The rows of each matrix lie in a flat space through zero, up to rounding. After each matrix: how many dimensions does the smallest such space have?

1.574 0.955 -0.839 -1.009 -1.384 1.969 -0.107 -0.726 2.464 -0.601 0.275 0.872 -1.400 0.809 0.483 0.487 0.476
0.955 7.297 -1.824 -2.192 1.763 -1.306 0.331 -1.362 -0.894 -0.985 4.683 -1.255 2.662 0.801 -2.243 0.128 -1.702
-0.839 -1.824 0.704 0.847 0.228 -0.560 -0.021 0.567 -0.845 0.442 -1.030 -0.115 0.059 -0.492 0.239 -0.227 0.136
-1.009 -2.192 0.847 1.019 0.276 -0.675 -0.025 0.682 -1.018 0.531 -1.238 -0.140 0.073 -0.592 0.287 -0.273 0.163
-1.384 1.763 0.228 0.276 2.227 -2.702 0.248 0.281 -3.094 0.289 1.509 -1.459 2.593 -0.591 -1.408 -0.493 -1.190
1.969 -1.306 -0.560 -0.675 -2.702 3.397 -0.281 -0.565 3.973 -0.522 -1.338 1.756 -3.061 0.897 1.549 0.672 1.337
-0.107 0.331 -0.021 -0.025 0.248 -0.281 0.031 -0.005 -0.308 0.004 0.248 -0.165 0.302 -0.037 -0.182 -0.043 -0.150
-0.726 -1.362 0.567 0.682 0.281 -0.565 -0.005 0.461 -0.808 0.362 -0.746 -0.157 0.164 -0.415 0.125 -0.202 0.054
2.464 -0.894 -0.845 -1.018 -3.094 3.973 -0.308 -0.808 4.707 -0.721 -1.176 2.000 -3.442 1.156 1.658 0.822 1.453
-0.601 -0.985 0.442 0.531 0.289 -0.522 0.004 0.362 -0.721 0.287 -0.522 -0.168 0.211 -0.338 0.050 -0.171 0.002
0.275 4.683 -1.030 -1.238 1.509 -1.338 0.248 -0.746 -1.176 -0.522 3.084 -1.048 2.116 0.349 -1.621 -0.028 -1.255
0.872 -1.255 -0.115 -0.140 -1.459 1.756 -0.165 -0.157 2.000 -0.168 -1.048 0.957 -1.709 0.366 0.941 0.314 0.793
-1.400 2.662 0.059 0.073 2.593 -3.061 0.302 0.164 -3.442 0.211 2.116 -1.709 3.082 -0.558 -1.756 -0.521 -1.464
0.809 0.801 -0.492 -0.592 -0.591 0.897 -0.037 -0.415 1.156 -0.338 0.349 0.366 -0.558 0.430 0.131 0.243 0.153
0.483 -2.243 0.239 0.287 -1.408 1.549 -0.182 0.125 1.658 0.050 -1.621 0.941 -1.756 0.131 1.106 0.213 0.898
0.487 0.128 -0.227 -0.273 -0.493 0.672 -0.043 -0.202 0.822 -0.171 -0.028 0.314 -0.521 0.243 0.213 0.155 0.197
0.476 -1.702 0.136 0.163 -1.190 1.337 -0.150 0.054 1.453 0.002 -1.255 0.793 -1.464 0.153 0.898 0.197 0.734
 => 2

-1.773 -0.124 -5.755 3.042 -1.952 5.214 4.606 -0.609 -6.161 4.995 -1.772 7.434 3.282 3.130 -0.656 -4.541 -1.424
-0.124 1.614 -1.460 0.758 2.181 3.293 0.122 -3.117 -0.545 0.438 -1.991 0.008 -0.259 0.813 0.463 0.825 0.492
-5.755 -1.460 2.678 2.145 0.389 -1.419 1.244 3.746 1.214 0.717 -0.483 -0.866 -1.671 0.538 0.884 -1.791 -0.458
3.042 0.758 2.145 4.244 -0.055 -1.353 -3.365 -3.989 1.409 -7.108 -1.334 -4.729 1.270 1.703 0.099 4.220 -2.281
-1.952 2.181 0.389 -0.055 2.694 4.956 0.344 5.662 5.990 2.318 0.153 1.510 0.726 -3.245 0.752 -0.023 -0.800
5.214 3.293 -1.419 -1.353 4.956 -5.166 0.927 -4.524 1.965 -1.176 0.998 0.960 2.992 -2.951 -1.379 3.447 -1.784
4.606 0.122 1.244 -3.365 0.344 0.927 -3.272 2.997 3.706 -1.285 1.243 -0.763 0.329 -1.002 -1.131 4.210 -0.196
-0.609 -3.117 3.746 -3.989 5.662 -4.524 2.997 1.347 2.290 -0.108 5.303 -3.394 -5.088 -5.100 -0.849 -0.932 -0.293
-6.161 -0.545 1.214 1.409 5.990 1.965 3.706 2.290 1.539 2.588 -1.009 0.401 -2.578 -0.157 0.809 -0.939 -0.855
4.995 0.438 0.717 -7.108 2.318 -1.176 -1.285 -0.108 2.588 6.522 3.238 0.089 -3.571 -4.081 -4.849 -0.124 1.436
-1.772 -1.991 -0.483 -1.334 0.153 0.998 1.243 5.303 -1.009 3.238 -0.836 3.976 0.357 2.941 -0.841 0.708 -0.518
7.434 0.008 -0.866 -4.729 1.510 0.960 -0.763 -3.394 0.401 0.089 3.976 -1.222 -1.373 -3.966 -2.553 0.745 0.279
3.282 -0.259 -1.671 1.270 0.726 2.992 0.329 -5.088 -2.578 -3.571 0.357 -1.373 0.320 0.441 0.306 0.829 -0.799
3.130 0.813 0.538 1.703 -3.245 -2.951 -1.002 -5.100 -0.157 -4.081 2.941 -3.966 0.441 -3.904 0.232 -2.795 -0.162
-0.656 0.463 0.884 0.099 0.752 -1.379 -1.131 -0.849 0.809 -4.849 -0.841 -2.553 0.306 0.232 3.028 2.776 1.078
-4.541 0.825 -1.791 4.220 -0.023 3.447 4.210 -0.932 -0.939 -0.124 0.708 0.745 0.829 -2.795 2.776 -5.794 -0.654
-1.424 0.492 -0.458 -2.281 -0.800 -1.784 -0.196 -0.293 -0.855 1.436 -0.518 0.279 -0.799 -0.162 1.078 -0.654 2.668
 => 9

2.691 -1.235 -2.254 -0.154 -2.300 1.539 -1.585 -0.949 -2.342 -2.358 4.131 -0.548 0.673 -0.901 1.512 2.056 5.235
-1.235 6.870 -1.959 0.056 -1.053 0.597 -2.624 2.869 0.214 -7.199 4.434 0.708 -1.050 -0.227 -1.478 3.268 -2.240
-2.254 -1.959 -0.437 1.803 0.974 0.724 -1.411 0.352 -0.400 -2.145 -2.840 -2.872 1.858 -1.542 0.521 0.486 -1.698
-0.154 0.056 1.803 -1.717 1.504 -2.982 5.010 3.921 3.374 9.119 -3.257 2.355 -4.412 4.544 -4.697 -1.523 -5.039
-2.300 -1.053 0.974 1.504 8.251 -3.467 5.372 1.709 1.973 2.155 -0.892 -3.220 -4.301 2.304 -2.178 -5.955 -5.217
1.539 0.597 0.724 -2.982 -3.467 2.036 -0.049 -0.157 0.288 2.199 -0.621 1.772 -0.447 -0.463 2.573 1.332 1.760
-1.585 -2.624 -1.411 5.010 5.372 -0.049 -0.781 1.176 -2.165 -4.579 3.209 -3.540 0.283 -2.200 2.245 -3.070 1.950
-0.949 2.869 0.352 3.921 1.709 -0.157 1.176 0.129 -2.852 -1.001 1.389 0.609 0.438 -0.317 1.611 -3.928 -0.374
-2.342 0.214 -0.400 3.374 1.973 0.288 -2.165 -2.852 -2.066 -6.275 -0.940 -2.509 3.716 -2.634 1.424 -1.496 -0.801
-2.358 -7.199 -2.145 9.119 2.155 2.199 -4.579 -1.001 -6.275 -5.784 -1.718 -4.315 7.330 -5.530 4.513 -1.710 4.443
4.131 4.434 -2.840 -3.257 -0.892 -0.621 3.209 1.389 -0.940 -1.718 5.936 2.732 -4.528 2.482 -1.718 0.280 0.982
-0.548 0.708 -2.872 2.355 -3.220 1.772 -3.540 0.609 -2.509 -4.315 2.732 -3.798 2.084 -0.441 -0.938 4.777 1.170
0.673 -1.050 1.858 -4.412 -4.301 -0.447 0.283 0.438 3.716 7.330 -4.528 2.084 -0.511 2.502 -3.278 3.915 -1.963
-0.901 -0.227 -1.542 4.544 2.304 -0.463 -2.200 -0.317 -2.634 -5.530 2.482 -0.441 2.502 -1.862 0.216 -1.234 1.534
1.512 -1.478 0.521 -4.697 -2.178 2.573 2.245 1.611 1.424 4.513 -1.718 -0.938 -3.278 0.216 3.308 1.032 0.651
2.056 3.268 0.486 -1.523 -5.955 1.332 -3.070 -3.928 -1.496 -1.710 0.280 4.777 3.915 -1.234 1.032 2.416 3.022
5.235 -2.240 -1.698 -5.039 -5.217 1.760 1.950 -0.374 -0.801 4.443 0.982 1.170 -1.963 1.534 0.651 3.022 4.364
 => 9

4.117 1.104 -1.905 0.017 -0.202 -1.697 -0.410 1.634 -3.010 -3.302 1.368 -0.414 -2.193 -0.436 0.162 5.287 1.067
1.104 1.838 0.411 1.539 -0.068 1.353 0.471 0.561 1.739 -0.993 0.179 -2.832 -0.783 -0.175 -2.518 0.941 -3.176
-1.905 0.411 -7.758 -1.324 0.680 2.308 3.976 1.301 -1.439 2.419 1.633 -2.286 -1.868 -0.801 0.340 -4.904 0.196
0.017 1.539 -1.324 -0.256 -0.779 -2.680 2.790 -2.481 1.520 -1.332 1.488 -0.394 1.488 0.793 1.695 -0.796 4.666
-0.202 -0.068 0.680 -0.779 -2.876 5.240 -5.464 0.592 4.900 4.467 0.881 -2.553 1.698 2.571 -0.514 -2.123 0.052
-1.697 1.353 2.308 -2.680 5.240 -2.505 -1.606 2.904 1.219 2.619 -4.318 0.881 4.826 0.537 1.816 -1.912 0.556
-0.410 0.471 3.976 2.790 -5.464 -1.606 0.466 -0.762 0.121 2.488 0.678 -1.644 1.017 1.855 -3.428 3.254 1.837
1.634 0.561 1.301 -2.481 0.592 2.904 -0.762 -1.630 -0.167 -5.330 -2.079 2.962 0.270 -3.857 -1.237 -1.760 1.601
-3.010 1.739 -1.439 1.520 4.900 1.219 0.121 -0.167 -5.216 -2.698 1.827 3.089 0.940 -1.845 2.838 6.199 0.706
-3.302 -0.993 2.419 -1.332 4.467 2.619 2.488 -5.330 -2.698 -1.588 -2.295 5.543 -2.734 -3.796 -2.226 -4.735 -6.490
1.368 0.179 1.633 1.488 0.881 -4.318 0.678 -2.079 1.827 -2.295 4.027 0.576 -1.000 -1.534 1.669 3.612 -1.196
-0.414 -2.832 -2.286 -0.394 -2.553 0.881 -1.644 2.962 3.089 5.543 0.576 0.581 1.357 1.998 -1.851 -0.986 -0.187
-2.193 -0.783 -1.868 1.488 1.698 4.826 1.017 0.270 0.940 -2.734 -1.000 1.357 0.320 -1.236 0.761 -1.060 -2.365
-0.436 -0.175 -0.801 0.793 2.571 0.537 1.855 -3.857 -1.845 -3.796 -1.534 1.998 -1.236 1.220 -0.554 -1.006 -1.333
0.162 -2.518 0.340 1.695 -0.514 1.816 -3.428 -1.237 2.838 -2.226 1.669 -1.851 0.761 -0.554 -1.784 -1.874 0.832
5.287 0.941 -4.904 -0.796 -2.123 -1.912 3.254 -1.760 6.199 -4.735 3.612 -0.986 -1.060 -1.006 -1.874 -1.095 1.991
1.067 -3.176 0.196 4.666 0.052 0.556 1.837 1.601 0.706 -6.490 -1.196 -0.187 -2.365 -1.333 0.832 1.991 -4.730
 => 13

-1.161 0.573 0.357 -0.706 -1.065 -0.067 -0.191 0.209 1.632 2.487 0.523 -1.345 0.605 0.330 0.655 -0.148 -0.713
0.573 -4.342 -0.542 0.511 2.275 -0.327 2.244 1.844 1.672 0.155 0.384 -2.530 0.428 1.987 -1.695 -1.014 0.745
0.357 -0.542 -0.366 -0.362 0.532 0.118 1.385 0.538 0.840 0.446 0.437 -0.157 -0.020 1.025 -0.027 -0.782 -0.610
-0.706 0.511 -0.362 0.737 0.412 -0.395 -1.798 0.746 -2.386 -0.138 -1.123 1.902 -0.494 -1.212 -1.600 0.999 0.763
-1.065 2.275 0.532 0.412 -3.839 -0.788 -3.267 -0.469 -2.464 -1.448 0.314 3.405 0.522 -3.307 -1.119 1.955 0.139
-0.067 -0.327 0.118 -0.395 -0.788 -0.214 0.030 -0.081 0.372 0.950 0.756 -0.767 0.850 0.223 -1.077 -1.832 0.419
-0.191 2.244 1.385 -1.798 -3.267 0.030 -2.734 -1.516 -1.234 0.945 -1.602 -0.736 0.364 -0.861 2.215 2.256 -2.202
0.209 1.844 0.538 0.746 -0.469 -0.081 -1.516 -3.642 -1.768 -0.616 1.883 -0.326 1.127 -1.969 -0.527 -3.845 2.531
1.632 1.672 0.840 -2.386 -2.464 0.372 -1.234 -1.768 -2.125 0.337 -0.893 -0.351 0.625 0.117 1.295 -0.502 -2.426
2.487 0.155 0.446 -0.138 -1.448 0.950 0.945 -0.616 0.337 -5.125 -1.128 1.792 -0.964 0.040 0.768 0.936 0.783
0.523 0.384 0.437 -1.123 0.314 0.756 -1.602 1.883 -0.893 -1.128 -7.013 0.636 -2.905 1.595 0.339 4.268 0.211
-1.345 -2.530 -0.157 1.902 3.405 -0.767 -0.736 -0.326 -0.351 1.792 0.636 -3.398 0.728 -0.280 -1.374 -1.311 2.517
0.605 0.428 -0.020 -0.494 0.522 0.850 0.364 1.127 0.625 -0.964 -2.905 0.728 -1.682 1.216 0.582 1.553 0.264
0.330 1.987 1.025 -1.212 -3.307 0.223 -0.861 -1.969 0.117 0.040 1.595 -0.280 1.216 -1.136 2.284 0.274 -1.937
0.655 -1.695 -0.027 -1.600 -1.119 -1.077 2.215 -0.527 1.295 0.768 0.339 -1.374 0.582 2.284 -0.849 -2.247 -1.735
-0.148 -1.014 -0.782 0.999 1.955 -1.832 2.256 -3.845 -0.502 0.936 4.268 -1.311 1.553 0.274 -2.247 -7.295 1.392
-0.713 0.745 -0.610 0.763 0.139 0.419 -2.202 2.531 -2.426 0.783 0.211 2.517 0.264 -1.937 -1.735 1.392 0.410
 => 9

-1.380 1.467 -0.879 -2.126 -1.901 2.341 3.669 -3.051 -0.136 -0.728 0.331 1.539 -1.533 -1.946 0.149 0.992 2.104
1.467 3.458 2.784 -2.863 3.908 0.089 -4.018 2.108 1.591 0.114 0.713 1.677 1.472 1.501 -2.798 -0.626 -1.058
-0.879 2.784 4.848 -2.181 1.447 5.960 1.443 1.560 1.020 2.386 -0.929 -1.567 0.198 0.612 0.556 -0.278 0.057
-2.126 -2.863 -2.181 4.831 -0.374 -1.579 -3.650 4.238 -2.065 1.537 1.428 -3.488 0.462 0.079 0.271 -0.781 -2.632
-1.901 3.908 1.447 -0.374 -1.204 2.932 -1.587 1.064 -2.279 2.343 0.788 -0.614 -0.094 -3.292 0.171 2.001 -0.774
2.341 0.089 5.960 -1.579 2.932 -0.875 0.285 -0.705 1.837 1.524 -2.172 1.324 0.867 4.421 -0.705 -4.023 0.880
3.669 -4.018 1.443 -3.650 -1.587 0.285 6.761 -7.792 3.882 -1.796 -3.800 1.675 -1.092 2.041 4.002 -2.563 3.033
-3.051 2.108 1.560 4.238 1.064 -0.705 -7.792 5.867 -3.352 4.041 0.526 -3.394 1.115 -1.518 -1.940 -1.655 -3.255
-0.136 1.591 1.020 -2.065 -2.279 1.837 3.882 -3.352 -0.968 0.180 -0.150 2.030 -0.855 -1.066 1.542 1.202 1.764
-0.728 0.114 2.386 1.537 2.343 1.524 -1.796 4.041 0.180 1.284 -1.453 -2.630 1.299 2.485 -0.216 -2.288 -1.487
0.331 0.713 -0.929 1.428 0.788 -2.172 -3.800 0.526 -0.150 -1.453 -4.139 -1.098 1.235 -0.358 -0.396 -2.954 -0.980
1.539 1.677 -1.567 -3.488 -0.614 1.324 1.675 -3.394 2.030 -2.630 -1.098 1.576 -0.542 -2.494 0.353 2.165 1.274
-1.533 1.472 0.198 0.462 -0.094 0.867 -1.092 1.115 -0.855 1.299 1.235 -0.542 -0.514 -1.747 -1.276 0.953 -0.106
-1.946 1.501 0.612 0.079 -3.292 4.421 2.041 -1.518 -1.066 2.485 -0.358 -2.494 -1.747 -5.393 2.003 3.192 0.682
0.149 -2.798 0.556 0.271 0.171 -0.705 4.002 -1.940 1.542 -0.216 -0.396 0.353 -1.276 2.003 -0.518 -1.626 2.307
0.992 -0.626 -0.278 -0.781 2.001 -4.023 -2.563 -1.655 1.202 -2.288 -2.954 2.165 0.953 3.192 -1.626 -6.290 0.314
2.104 -1.058 0.057 -2.632 -0.774 0.880 3.033 -3.255 1.764 -1.487 -0.980 1.274 -0.106 0.682 2.307 0.314 0.871
 => 9

5.734 1.830 -0.102 -3.828 -1.777 -1.133 2.426 0.457 6.949 -1.627 -0.574 -0.523 -0.706 -1.654 3.550 3.162 -4.236
1.830 -1.704 -0.923 -0.532 -0.291 1.794 0.415 -0.001 -1.037 -1.945 -1.380 1.221 -0.861 -0.057 2.768 1.221 0.239
-0.102 -0.923 0.012 -0.122 0.545 1.333 0.352 -0.112 -2.664 -0.238 -0.985 1.616 -1.115 -0.230 1.723 0.239 1.176
-3.828 -0.532 -0.122 2.936 0.583 -0.501 -2.198 -0.200 -2.025 1.147 1.423 -1.437 1.793 1.530 -4.338 -2.448 1.731
-1.777 -0.291 0.545 0.583 0.978 0.628 -0.100 -0.177 -3.206 1.004 -0.279 1.205 -0.704 -0.047 0.007 -0.764 1.667
-1.133 1.794 1.333 -0.501 0.628 -1.181 0.568 -0.014 0.009 2.046 0.539 0.207 -0.427 -0.703 -0.720 -0.543 -0.026
2.426 0.415 0.352 -2.198 -0.100 0.568 1.773 0.100 0.521 -0.481 -1.225 1.594 -1.718 -1.289 3.482 1.690 -0.822
0.457 -0.001 -0.112 -0.200 -0.177 -0.014 0.100 0.033 0.512 -0.259 -0.053 -0.093 0.019 -0.043 0.237 0.237 -0.298
6.949 -1.037 -2.664 -2.025 -3.206 0.009 0.521 0.512 8.324 -5.026 -0.511 -2.456 1.375 0.243 2.535 3.376 -4.583
-1.627 -1.945 -0.238 1.147 1.004 2.046 -0.481 -0.259 -5.026 -0.194 -1.009 1.872 -0.905 0.406 0.938 -0.594 2.581
-0.574 -1.380 -0.985 1.423 -0.279 0.539 -1.225 -0.053 -0.511 -1.009 0.217 -0.802 1.043 1.068 -1.204 -0.521 0.543
-0.523 1.221 1.616 -1.437 1.205 0.207 1.594 -0.093 -2.456 1.872 -0.802 2.385 -2.176 -1.456 2.113 0.218 0.856
-0.706 -0.861 -1.115 1.793 -0.704 -0.427 -1.718 0.019 1.375 -0.905 1.043 -2.176 2.079 1.425 -2.815 -0.855 -0.221
-1.654 -0.057 -0.230 1.530 -0.047 -0.703 -1.289 -0.043 0.243 0.406 1.068 -1.456 1.425 0.929 -2.785 -1.220 0.298
3.550 2.768 1.723 -4.338 0.007 -0.720 3.482 0.237 2.535 0.938 -1.204 2.113 -2.815 -2.785 4.727 2.491 -2.213
3.162 1.221 0.239 -2.448 -0.764 -0.543 1.690 0.237 3.376 -0.594 -0.521 0.218 -0.855 -1.220 2.491 1.851 -2.197
-4.236 0.239 1.176 1.731 1.667 -0.026 -0.822 -0.298 -4.583 2.581 0.543 0.856 -0.221 0.298 -2.213 -2.197 2.670
 => 3

-3.299 -2.183 2.460 -1.211 1.621 4.654 -4.045 4.000 -0.303 0.747 -2.120 0.790 -1.808 6.823 0.500 0.590 0.620
-2.183 -1.548 0.107 -3.050 -0.604 -5.875 -0.993 1.239 -1.717 -6.945 1.683 -0.127 2.806 -1.402 6.703 0.612 -1.380
2.460 0.107 -2.443 1.153 -1.757 3.379 -2.881 0.365 1.126 4.324 -0.433 -2.869 -1.871 1.132 -5.828 -2.356 3.054
-1.211 -3.050 1.153 -0.764 0.849 -0.863 -3.286 3.855 -0.457 -3.805 -0.329 -0.605 1.180 4.722 4.762 1.220 0.517
1.621 -0.604 -1.757 0.849 2.693 -1.805 -0.310 2.808 -4.303 -4.615 -3.073 -3.809 0.711 0.179 6.394 2.102 -0.411
4.654 -5.875 3.379 -0.863 -1.805 0.761 2.956 -2.446 4.526 -0.649 2.831 4.227 -5.983 -6.390 0.791 -1.640 -0.598
-4.045 -0.993 -2.881 -3.286 -0.310 2.956 -8.773 3.065 -0.776 -0.589 2.120 -2.236 -2.614 3.369 -2.425 -3.447 0.857
4.000 1.239 0.365 3.855 2.808 -2.446 3.065 1.212 -1.989 2.172 -4.416 -3.056 5.290 4.338 1.153 3.869 0.437
-0.303 -1.717 1.126 -0.457 -4.303 4.526 -0.776 -1.989 3.106 1.217 2.553 2.172 -1.545 0.263 -5.233 -2.498 4.079
0.747 -6.945 4.324 -3.805 -4.615 -0.649 -0.589 2.172 1.217 -4.719 -0.662 1.615 -1.341 -0.798 4.866 -0.354 3.030
-2.120 1.683 -0.433 -0.329 -3.073 2.831 2.120 -4.416 2.553 -0.662 3.931 3.964 -3.505 -6.139 -2.813 -2.493 0.305
0.790 -0.127 -2.869 -0.605 -3.809 4.227 -2.236 -3.056 2.172 1.615 3.964 -0.148 -3.996 -3.882 -7.003 -4.694 2.915
-1.808 2.806 -1.871 1.180 0.711 -5.983 -2.614 5.290 -1.545 -1.341 -3.505 -3.996 5.479 4.997 5.807 2.857 -0.572
6.823 -1.402 1.132 4.722 0.179 -6.390 3.369 4.338 0.263 -0.798 -6.139 -3.882 4.997 2.966 7.878 5.046 1.464
0.500 6.703 -5.828 4.762 6.394 0.791 -2.425 1.153 -5.233 4.866 -2.813 -7.003 5.807 7.878 -5.142 1.898 -0.350
0.590 0.612 -2.356 1.220 2.102 -1.640 -3.447 3.869 -2.498 -0.354 -2.493 -4.694 2.857 5.046 1.898 1.332 0.539
0.620 -1.380 3.054 0.517 -0.411 -0.598 0.857 0.437 4.079 3.030 0.305 2.915 -0.572 1.464 -0.350 0.539 -0.943
 => 9
